There are 3 nested groupings, the coarsest first. Each group lies inside one group of the grouping before and may be the whole of it. The rows also spread widely along 10 directions, which tell nothing about the answers.
Known rows, each followed by its group in each grouping:
[ 20  35 -20  14  25 -15 -24  11  25 -54  28   6  13  27  -5  44  -3  17
   3 -10  23  25   4 -36 -19] => k236 k472 gonub
[ -4 -12 -18  -9  11  43  21  14 -25   4   4  10   5   1  38 -20  42  35
   4  18   7  12 -18 -25  35] => k773 k719 nelag
[  6  14 -23  33  17 -11   4   8  -3  48  18 -31  14   3   8 -50  -1 -16
   4 -22 -10 -10  10  42  18] => k236 k286 duzu
[-30 -14   2 -17 -29 -17   1   9  19 -16 -18  28  -9 -13 -20  22   2 -19
 -28  13 -28  -2  -3 -28 -23] => k773 k235 Mepif
[ 17  33  15 -15  16 -45 -18  -1   9 -16  -2  -7  -6   1  -4   6 -25   4
  -9  -6  -1  11  24  -6  -8] => k236 k286 bas
[  2  -4 -11  14 -10  36  14 -18 -21 -39   4 -12  16   8  -5 -24  31  21
   1 -11  42   2  13 -10   6] => k694 k463 fopo
[ 10 -10  17 -24  -7  -1   5  13  21 -17 -24  11 -10 -17 -14  18   6  -4
 -13  29  -7  16   4 -34 -25] => k930 k199 nitaz
[  0 -49   4 -20  -6  -3  21  19  10  -7 -11  -5   2  -1 -45   1  43 -15
 -46 -17  -6  25   6 -28  13] => k30 k416 kef
[-38  16  29  -1 -22 -32   0  20   9 -21  -6  -2  -8 -15   2 -10 -18 -38
 -24 -12 -31 -28  16 -10  -6] => k30 k384 dolis
[ -9  12  21 -44   5 -21   2  45   6 -24   1   7  -9   5   2  19  20  -8
 -20  -1 -22  20  -3 -43  24] => k30 k228 vari
[ 34  14  12  -2 -17 -15  12 -13  -8  16   9 -27 -12 -17 -13 -36 -13 -11
 -16   0 -12   8  27  24  49] => k30 k416 raf
[  8  15  21 -23   2 -15  17 -33 -24 -35 -18   6  18  -7  17  -1 -37  28
   2  17  11 -37 -10  10 -34] => k773 k172 lalat
[ 28  -7  -8  -8  34  14  30 -14 -22 -20   1 -18  30  11   1 -24  27  36
 -13   1  43  -3  -4  -6   5] => k236 k602 tolaz
[ 13  12 -20   6 -10  -1   9  -1  12  34   8   8  -7 -13  -5 -31 -10  -4
 -12  24 -29  -1 -13  15  14] => k236 k757 Temub
[ -8   8  -5  -5  21   8  13  32  10   4 -11   2  22  -3 -19 -25  49   4
 -32  34 -17  -4 -26 -29  24] => k236 k602 sela
[ 49 -26 -42  -1  -9  22  39 -34 -13  18  35  -7  -6  -2  -3 -29  -3  13
   1 -17  20  29  13  25  33] => k236 k472 kagiz
[ 20  38  19 -14   8 -32   5   1   5 -15   8 -11  17   2   0  14 -21  -2
 -19  22  -8 -14 -19  12   3] => k30 k384 gos
[ 10  41  14 -12 -17 -39  -6 -14 -11 -16   7  -5 -26  -7  22  -6 -51 -14
  15 -19  -3  10  33  10   9] => k694 k688 dute
[-27 -18  12 -34 -27 -18  20  12 -14  -6   3   8 -21 -11   9 -14  11 -30
 -30 -19 -26  16  17 -24  35] => k773 k719 Duk
[ -5  25  15 -13 -13 -28 -15  22  28 -24 -17  19 -12  -2 -26  31  -1  -9
 -19  20 -16  22 -12 -37 -13] => k694 k688 gefa
[  5   4   9 -11 -44  17  21 -18 -12 -38  -2   1 -11 -24   5 -18 -19   3
   6  17  10  -9  24  -8 -10] => k930 k199 datiz
[ -2  -5 -10   8 -15 -39  -2  -4  23   3  11  -7   7   3 -12  26 -37 -45
 -10 -32 -10 -18  13  19 -38] => k930 k250 tibu
[-26  16  26 -42  18 -40   2  17  -2 -20  -5  26  -4   4  38  22 -29  -8
  -3 -15 -20 -12 -16 -33 -33] => k236 k757 tusu
[-13 -26 -28  -3 -28  40  44 -14 -12  -7   9  10  25  -7  -6 -17  31  14
 -16  10   0 -15 -36   4  12] => k773 k172 ton
[ 10   0  15   5 -11   0  14   2 -14 -24  -3 -23   7 -10 -16 -29  18  -5
 -23  -7  13  -5  30  -5  26] => k30 k416 vupe
[-15  22   5   6 -23 -37 -11   0   7   4   8  -2 -23  -4  12  -7 -36 -35
   7 -32 -21   3  22  15  -5] => k694 k688 lekor
[ -5 -11   7  14  13  -4  -3 -11 -27 -12  -2 -17 -18  -1  40 -26   1   1
  13 -49  24  -2  60 -12 -18] => k773 k643 Tivi
[ 22  48  17 -12  24 -39 -14 -10 -15 -15   4  -5  10   6  19   3 -29  13
   1  12  -3  -7   5   9   3] => k773 k172 lalat
[ 21  14   2   3   4 -41  -3  -1  15 -41  15 -13  20  25 -31  51 -17  -7
 -18 -24  20  -3   0  -6 -22] => k30 k416 vupe
[ 10 -13 -25  36  15  38   5  -5  -5  10 -13  -5   3   4  16 -23  11  28
  31  -6  29  -1   1   6 -32] => k694 k688 dute
[-16 -16   2  12  -7  -2   7   1   5  -3 -16  -1  -5  -7 -12 -17  20 -14
 -20  -8  -4  -5  16 -12 -15] => k773 k643 Tivi
[ -6  -4 -20  16  -9   2  -4  22  12   8  12   0 -12   8  -9  -3  33 -18
  -7 -13  -7  37  -3 -19  18] => k694 k688 gefa
[  3  28   6   3  26 -14 -13   8  -1  -8  -3  -1  10   6   9  -2  13  11
  -9   2  -1   1  -1 -14   4] => k773 k172 ton
[-12  30  -3 -16 -32 -10  25 -19  -5 -37  22   9   8   0  11  20 -32  -5
  -5  19  -9 -24 -26   4   3] => k773 k643 Tivi
[ 26  23  11 -36 -39 -32  25 -32  -2   0  10   6 -15 -16 -12   5 -47 -10
  -9  28 -21   5 -13  25  29] => k694 k463 fopo
[-22  27 -16  26  -2 -18 -26  31  45 -16  15   3  -6  12 -11  50 -18 -14
  11  -9 -22 -17 -19  -2 -44] => k30 k228 vari
[ 41  17 -20  -3  -9  -8  -5 -11   8 -20  26  -2   2  16 -22  33   4  23
 -22  21  15  33   3 -13  22] => k773 k719 nelag
[ -9 -17   4 -19 -21 -21  34  10  10 -24  16  -5  39  11 -50  17  23 -35
 -62  -8  -9  -9 -28  -5  11] => k30 k384 gos
[  6  30  -1  24  39   4 -12  25  -1  46 -18 -12   7  -6  17 -41  20   6
  -6  47 -19  -9 -19   9  28] => k773 k719 Duk
[ 19   8  -7  -9   3   4  10 -19 -15  -8  15  -7 -33 -15  41 -27 -20  27
  29  -4   8   7  27   1   7] => k236 k602 tolaz
[ 27   1  20 -51  14 -15  24  -8  -4 -23 -17   6   6  -6 -13   6   3  30
 -24  31   8   3  -4 -28   0] => k236 k602 sela
[ 39  -8   0  -4  28  -8  20  -7 -24  52   6 -32   8   1  11 -33  -8   0
   1 -17   5  -7   5  51  14] => k30 k228 vari
[ -3 -10   5 -20 -12  -1  27  -1 -12   0  16   9 -21 -10  39  15 -21   9
  24 -10 -12  -3 -13  -3   3] => k30 k416 vupe

New rows. What belongs after each?
[  5   7 -21  21 -15  -7  14 -16 -17  29  27 -21  16  -4  -9 -56   4 -25
 -20  -6 -18  -6  12  45  47] => k773 k172 lalat
[ 12 -33 -32   8   5  18  44 -20 -20  32  12  -9  24   2   4 -39   5   2
 -12 -19  14 -17 -17  34  -3] => k236 k757 Temub
[ 19 -30  15 -50 -16  -4  48 -16 -39   6   8 -14  -8 -13  29 -23 -13 -16
  -2 -27   9  12  28   9  17] => k930 k199 nitaz
[ 39  42  26 -27  -3 -56  -9   2   5   1  10 -18 -11  -3 -23  10 -40 -18
 -26   6 -18   7  19  20  24] => k30 k228 vari
[ -4  46   5  -6  13 -19 -13  24  26   3  -9  18  -5   1   3  21  -2   4
   5  45 -29  11 -45 -15  10] => k694 k463 fopo
[-28  15  -2  24 -40   9   3  -7  -6  -4  -7  -5  -3 -22  -3 -48  -6  -9
 -21  18 -15 -34  22  17   6] => k773 k719 nelag
[ 36  51  20 -25  13 -30 -14   0   3 -15 -12   3   8 -10 -20  -7   0  20
 -32  67 -17  16  -9 -13  41] => k773 k172 lalat
[ 19 -25 -33  10   4   3   8 -20 -16   5  31 -11   3  14  11  -6  10   8
   9 -38  16  24  19  12  11] => k773 k172 lalat
[  1  17  -7  -5 -31  26  26  -3 -20   5   5   3 -10 -23  13 -47   2   3
   8  32 -10  10  -9   6  51] => k694 k688 dute
[ 33  44  28 -32  32 -29   8  -5 -25 -48   0  -9  26   8  11  -9 -17  15
 -17   1  29  -1  17 -13  10] => k236 k472 gonub
[  1  -6  12 -30 -15 -25  26 -25 -39  -9  16  -7  -6  -7  26 -37 -33 -20
 -13 -44   7  -8  38   9   6] => k236 k757 tusu
[ 12 -11 -32  13 -23  15  34 -17 -16  38  29 -21  17 -11  13 -38 -16 -30
   3 -11  -3 -24  -1  56  23] => k930 k250 tibu
[ -3  14 -31  14 -12   2  12 -27  14 -31  20  16  10  14  18  42 -50  21
  25 -10  18 -37 -32  10 -70] => k236 k757 Temub
[-18   0 -27  12 -42  -5  11 -10  15 -46  37  -7  -6   4 -22  -1   0 -20
 -16 -31   4  -1  24  -7   0] => k236 k602 tolaz
[ -3  17 -10  13 -14  -8 -10  16   0  16  23 -13 -30 -14  15 -49   6 -13
   5 -17 -21  29  43  -3  47] => k236 k286 duzu
[-24   6  15 -42  11 -27  17   8 -15   7   6  20 -21  -6  64   4 -31   1
  28 -26 -23  -2 -10  -8 -10] => k236 k286 bas
[ 29  -2 -29  27 -29  12 -11  -8  14 -16  22 -20  -4  -9 -28 -12   9 -19
 -14 -11  13  22  50   0  17] => k930 k250 tibu
[  1  -1  15  -4 -26 -18   8   4   2 -15   3 -11 -13 -13 -16 -13  -2 -22
 -21 -14 -11   3  30 -10  21] => k30 k416 vupe
[ 23   4  18 -16  25 -28   3 -10 -38  -8   1 -22   9  13  17 -15   1   6
 -23 -32  29  11  43  -4  16] => k773 k719 nelag
[-18 -30 -11  28  -6  15  17   2 -14 -15  16 -15   2   4  16 -14  11  -6
  12 -57  20 -14  24   1 -12] => k30 k416 vupe
[-32  42  -4  28  10 -14 -14  17 -14   3  17 -12  15   4  29 -43   9 -18
  -1  -3 -24 -19   2  15  29] => k773 k172 lalat
[  2   4 -29  -6  -2  -3  13   6  11 -30  35  -3   4  14 -11  13  25   6
 -13  -6   6  20  -9 -25  19] => k236 k602 tolaz
[-16  -2  -9 -27 -37  -4  44   7 -11  15  22   4   4 -19  -2 -40   7 -22
 -23  10 -35   2 -12   9  57] => k236 k286 duzu
[ 42  39   3 -17  23 -15  16 -13  -5 -16  12 -11  26  15   1  35 -34  27
   5  34  10 -16 -46  21  -4] => k30 k416 kef
[  9 -33  -8  11 -20   4  13  -9  17  12 -13 -12  -3 -15 -39 -11  -5  -8
 -18  -5  -5 -17  14  27 -30] => k30 k228 vari
[ 36 -19  21 -39  14 -24  44  -9 -20  -8  -1 -14  31   9 -27  15   8   1
 -37  -2  18   0 -16   2  17] => k30 k416 vupe
[ 13  27 -17   5 -13 -35 -19   7  24 -22  30  -1   4  16 -28  37  -2 -11
 -36   4  -9  26   7 -14  19] => k773 k719 nelag
[  9 -40 -26   2 -16  24  28   8  13  29  15   3 -21 -13  -8  -2  29   5
  -1  -4 -21  30 -14  -8  28] => k30 k416 raf
[-19   5 -12  13  -2  -2   6  -7 -13 -22  15   0  20  10  16  -8  -2   0
   4 -17   2 -20  -3   6 -12] => k773 k172 lalat
[-12 -11   7 -23 -39  26  19   2 -11 -23   0   6 -34 -28  33 -23   0  -3
  19  -1  -5  11  32 -25  10] => k930 k199 nitaz
[  8  10   4 -13   1  -4  13 -21 -17   5   2   3  -5  -9  28 -15 -16  16
   8   3  -5  -6  -4  12   7] => k773 k172 ton
[ 28   4 -14  20   1  25   8  -1 -20   5  27 -25 -16  -5  24 -33  16  21
  23  -6  12  22  25   4  52] => k30 k416 vupe
[ -7  31  -1   8 -23   8   5 -11 -24 -29  16  -9 -10  -2  31 -20 -18   5
  24 -13  19  -3  18   0   8] => k694 k688 gefa
[-17  38 -17  21  -4   8 -12  13  30 -12   1  11   1  -7   3   6 -10  15
  16  31 -21 -13 -24  -7 -23] => k236 k286 bas
[ 30  33  21 -16  40 -55 -11   2 -12 -20  -1 -23  20  21  -3   9 -22   3
 -11 -27  24   7  28  -2 -12] => k236 k286 duzu
[-36   1 -13  35 -36  15   4  23  11  -2  16  -1 -17 -14   7 -25  11 -25
   5  -7 -31 -13   8  -4  18] => k30 k416 vupe
[ 12   8 -21 -13 -20 -27   5  16  24  13  43  -3 -15   5  -3  29  -8 -40
  -4  -5 -29  37  -6   1  26] => k930 k199 nitaz
[  0  41   5  -9 -55   5  15 -26  -5 -53   1  11 -10 -16  -2  -1 -46  11
   9  28   7 -16   0   2  -6] => k694 k688 dute
[  8 -46 -40  11  18  32  23  14   5   2  15   5  14  12  -9 -17  53  11
 -11 -25  16  34   2 -26   9] => k236 k472 gonub
[ 28 -13 -12  -4 -19   6  15 -25 -35   2  16 -18  -5  -7  -2 -44  11  -1
 -18 -10  17  24  48   9  50] => k773 k235 Mepif
[-19   1  -2 -24 -22  11  31   9 -13 -13   6  15   1  -4  17  -2   9   0
   1   6  -7   6 -32 -17  17] => k694 k688 gefa
[ 23  -8  17 -42 -15  -7  24  -2   7 -11  -4  14 -28 -18   3  30 -14  20
  -2  20 -17  23 -13 -26  11] => k30 k416 raf
[  9   2 -29  16   5  -6 -14  16  13  31  25  -2 -23  -4   6 -28  12 -13
  -4 -11 -25  36  20  -6  31] => k236 k757 tusu
[ 36 -22  -5 -25  21 -25  10   5   8  56  -6  -1 -14  -4 -11   4   8  -5
 -30  19 -24  36 -14   3  27] => k773 k719 Duk
[-44  14 -20  11 -32   9   4  26  13 -22  18  17  -2  -7  -7 -28  22 -22
 -24  -1 -31  -3  -1 -29  23] => k236 k757 Temub
[ -3  -8   7 -24 -26 -31  31 -18   1 -14  22   1  -7  -4  11  32 -52 -18
  -1 -24 -10 -17  -9  17 -22] => k30 k384 dolis
[-14 -22 -40  27 -27  34   8  12  29  12  12   8  -7 -16   5   4  11 -13
  17   8 -17  -3 -11  -1 -14] => k930 k250 tibu
[  3 -13  11 -21   6 -26  29 -11  -1 -21 -23   8  29  16 -23  37 -19  -4
 -20 -13  23 -18 -31   3 -55] => k694 k688 dute
[ 19 -56  -9   1  22 -20  26   0  -2  28  -2 -26  21  14 -33  -5  20 -28
 -35 -47  10   3   5  24 -10] => k30 k416 kef
[-12  21  17 -33 -11 -47   5 -11   3   6   5  19 -19 -12  32  19 -50 -11
   4  -8 -37 -13  -8   7 -16] => k773 k172 ton
[  6 -19 -21  -2 -11   4  23 -19 -23  15  26  -6  -5   4  29  -9  -7   5
   0 -22   9   8   8  20  20] => k773 k719 nelag
[-10 -12 -18   1 -15   2  -8  15  40  -9 -13  30 -10  -5 -27  41  19  13
 -23  32 -18  15 -20 -37 -23] => k773 k719 nelag
[ 15 -34  -8  11  13  10  16 -15 -26  11 -12 -11  10   1   8 -22  12  17
  -9 -18  28  -6  19  11 -19] => k773 k719 nelag
[ 23  -3  -8  22   4  -2  -6  -3  16   1  -8 -17  -7  -7 -23  -1  -8   8
  -3   5   3  -1  12  11 -19] => k30 k416 kef
[ -1  -2 -28  -1  -9   5   6  -9   1 -36  22  11   6  18   6  44   0  14
   6  -7  14  11  -7 -21 -16] => k773 k235 Mepif
[ -6 -50 -32 -10   6  36  35  10   4   7   1  21  12   2  -3  -6  43  17
 -11  -1   6  14 -30 -29 -14] => k236 k757 tusu
[-12 -25   5 -26 -26 -17  38   0 -18   7  14   1   4 -14  -6 -52   7 -44
 -39 -29 -21   3  24   9  41] => k236 k472 gonub
[ 41  43  11   7  44 -44 -44  31  17  14   4 -31 -16  11  -8   1  -2  -6
  -9  -3  -7  31  33  -3  22] => k30 k228 vari
[  6  25  25 -13  18 -37   0  -4  -8 -45 -13  -8  34  13 -23   1 -17  -9
 -40 -15  19 -24  13 -12 -36] => k236 k757 tusu
[ -4 -11  -5  -4 -11  18  21   2  -1  33 -11   1 -31 -38  13 -73  16   5
  -7  31 -28   3  12   6  35] => k236 k602 tolaz
[ -5 -35   8 -10  -8 -11  30   0 -23  19  14 -15 -19  -9  24 -27   0 -21
   0 -63  -5   5  33  10  18] => k30 k416 raf
[ 30   3   3 -16  -6  10   6  -9  13 -36 -26  20 -10  -8 -19  27  -1  37
   2  32  22  23  -7 -30 -24] => k694 k688 dute
[ -1  -6 -13   7 -52  12  26 -19  -2  -5   1  -5  19 -17 -46 -32   9  -9
 -50  30  -8 -15   2  18  22] => k773 k719 nelag
[  7 -36 -23 -14 -50  16  46 -22   0   9  11   8  -3 -10 -22 -11   2 -11
 -14  -2  -2  16 -17  19  14] => k694 k688 lekor
[ 24  16  -9 -14  10 -30 -13   3   9 -25  17   6   0  22  -6  47  -1  12
 -20  -2   9  32   7 -29   6] => k773 k719 nelag
[ 21  11 -11  -4  57 -34  -4  16   7  35  13 -13  -2  13  25   3   4   7
   5 -13  -5  13 -13   4  -1] => k236 k602 tolaz
[  7 -17 -16  25 -18  11  13 -39 -12  -8   1  -5   1 -11   1 -27 -17  14
   7 -12  15 -22  22  28 -28] => k773 k172 lalat
[ 13  22  -1   7  20  13   5   5 -17 -13   9 -19   6   9  28  -7 -11  27
  25  -6  22 -19   3  13 -10] => k30 k228 vari
[-29  28   8  21  -4 -12   3  18   4 -42   6 -14  20  11  -3   8   0 -14
  -9 -20  -3 -33  -6 -10 -16] => k30 k416 raf
[-19  14 -24  28 -26  27   5  -7 -27 -35  20 -13  17   6   5 -33  21  -5
  -4 -14  22 -11  29  -2  21] => k773 k235 Mepif
[-19  18 -10   6 -23 -10 -22  -4  12 -35  15  19 -32 -10  23  16 -23   8
  25  -5 -19   8  16 -21 -12] => k773 k172 lalat
[ 12  24 -30  19  -6 -12  13 -35  15 -16  26  -5   6   8   9  21 -56  16
  23   2  12 -42 -22  38 -50] => k236 k602 tolaz
[-24  33 -12  18 -65  -4  -2 -17  12 -67  24  -3  14  -5 -45  -4   2 -18
 -39  -1  -4 -13  19  -9  15] => k773 k172 ton
[ 16  50  13 -19   9 -23   9 -14 -19 -49  11  -9  36  13   4   1 -31   8
 -19   8  23 -26  -5  -1  -7] => k236 k757 tusu
[ 25  37   7 -12  15 -20   8 -22  -3 -16   3  -9   4  -2  10  -3 -40  24
   7  14  14 -23   5  10 -15] => k236 k602 sela
[ -5  -9  -5 -41 -28   6  29  -1   8 -34   4  29   8 -10   9  48 -16   2
   3  19  -4 -10 -35 -25 -21] => k930 k250 tibu
[ 27 -19 -11 -33 -10  14  59 -12 -19 -30  25  -3  40  14 -23  30  17  15
 -26   5  25   1 -45  -2  24] => k30 k416 vupe
[ -4  27 -22  42   5   0 -17  21   6  13  18 -23   6   0   0 -48  17  -8
   3 -10 -10   5  22  11  28] => k236 k286 duzu
[ 12  34   7 -26 -31 -36  -7  -5  15 -24  15  18 -29 -12  -5   6 -36 -11
 -20   9 -25  19  20 -21  16] => k236 k757 Temub
[-12  66  -9   8 -14 -26 -14  -1 -13 -42  39 -10  25  13  10  -5 -15 -13
  -7   4 -10 -15  -3   9  36] => k773 k172 lalat
[-39  26   6  -6 -28 -16 -16  45  31 -51   8   8  -8   1 -25  28  13 -26
 -25  -2 -34  -3   2 -38   2] => k30 k228 vari
[ 17  16 -24   2  15  -3   1  13  28   9   8  17   2   2  -8   6   5   7
  -7  25 -20  17 -27 -11   9] => k236 k472 kagiz
[ 23  10 -21  23  18  -1  -2  11  19  15   5 -13  20  11 -19   9  10  -3
  -6  22   4   4 -19   9 -14] => k930 k199 datiz
[ -2 -10 -12  -4  13  -8 -17  35  28  -2   6  10  -8   5   6  33  25 -19
  -3 -13 -13  31   7 -42  -4] => k930 k250 tibu
[  5  14 -11  11  -7 -16  -3   8  22 -47  26 -11  15  23 -31  48   1  -4
 -16 -21   6   5  -7 -18  -9] => k30 k416 raf
